There are 3 ways to turn a row about zero (a turn may also mirror it). The second row of each pair is the first, turned, with some noise.
In the rows, zero is written as 128.
Some pairs, each with its turn after it:
[135 145 139 147]
[115 136 147 121] : q470

[120  97 164  97]
[124 136 166  84] : q748

[140 119 130 135]
[126 151 133 135] : q748

[133 153  90  61]
[206 107 119 118] : q470

[ 82 155 105 101]
[158 116 100  83] : q470

[116 113 197 137]
[179  90 142 159] : q932

[119 108  65 108]
[ 59 133  97 144] : q748

[151 110 151 142]
[160 110 117 110] : q932

[121 127 115  47]
[ 59  90 158 105] : q748

[139 125 125  96]
[160 125 121 146] : q470

[132  87 110 138]
[133 110 138  86] : q932

[120 151 113 209]
[172 196 146 101] : q932

[128 119 152 128]
[138 133 142 108] : q748

[105 165 123 133]
[124 161 139 152] : q932

[ 47 141 177 144]
[ 94 183  83  73] : q470

New pairs. What belongs after each?
[ 72 131 152 120]
[138 100 110  76] : q748

[ 67 103 122 147]
[122 131 191 128] : q932

[124  67 146 123]
[149  70 153 100] : q932

[113  81 137 185]
[ 57 115 115 146] : q470

[111  80 147 128]
[103 129  83 160] : q470

[142 129  92 149]
[119  96 148 128] : q470

[136 150 149 119]
[131 122 112 153] : q932

[131  88 143 189]
[171 194 113 124] : q748

[184 150 155 103]
[167 165 166 160] : q470

[122 186 140 129]
[158  81 128 141] : q748

[187 130 126 130]
[139 119 166 171] : q470

[124 142 131 107]
[145 132 120 117] : q470

[187 157 122 129]
[134 117 159 186] : q748

[139 178 125  71]
[ 93 134  87 174] : q932

[142 141 131 102]
[122 118 100 145] : q932

[ 94 132  73  85]
[175  79  96  94] : q470

[120 121 126 160]
[148 147 104 130] : q748

[124 146 136 163]
[164 159 137 128] : q932

[119  80 160 158]
[168  98 159 105] : q932

[140 132  47 116]
[ 68 125  97 180] : q748

[129 209  87 130]
[ 96 203  95 151] : q932

[173  56 126 114]
[131  65 114  73] : q932

[209 164  96 123]
[125 158  40 106] : q932

[134 130 114 150]
[135 132 115 148] : q748

[ 72  56 122 129]
[ 91 104  47 142] : q470

[ 62 129 148 164]
[171 125  82  75] : q748

[100 128 126 102]
[114 104 119 101] : q748

[141 134  63  95]
[ 68 115 120 172] : q748

[112  88  72 116]
[136  66  94 136] : q470

[103 144 123 187]
[169 135  80 131] : q748

[114  57  90  93]
[ 76  75 152  81] : q932

[209 113 120  96]
[170 110 159 197] : q470

[ 66 136  97 113]
[99 99 78 99] : q748

[116 153 112 125]
[125 102 113 134] : q748

[119 189 105  47]
[226 134 123  85] : q470

[ 78  54 137 133]
[125  81 204 101] : q932

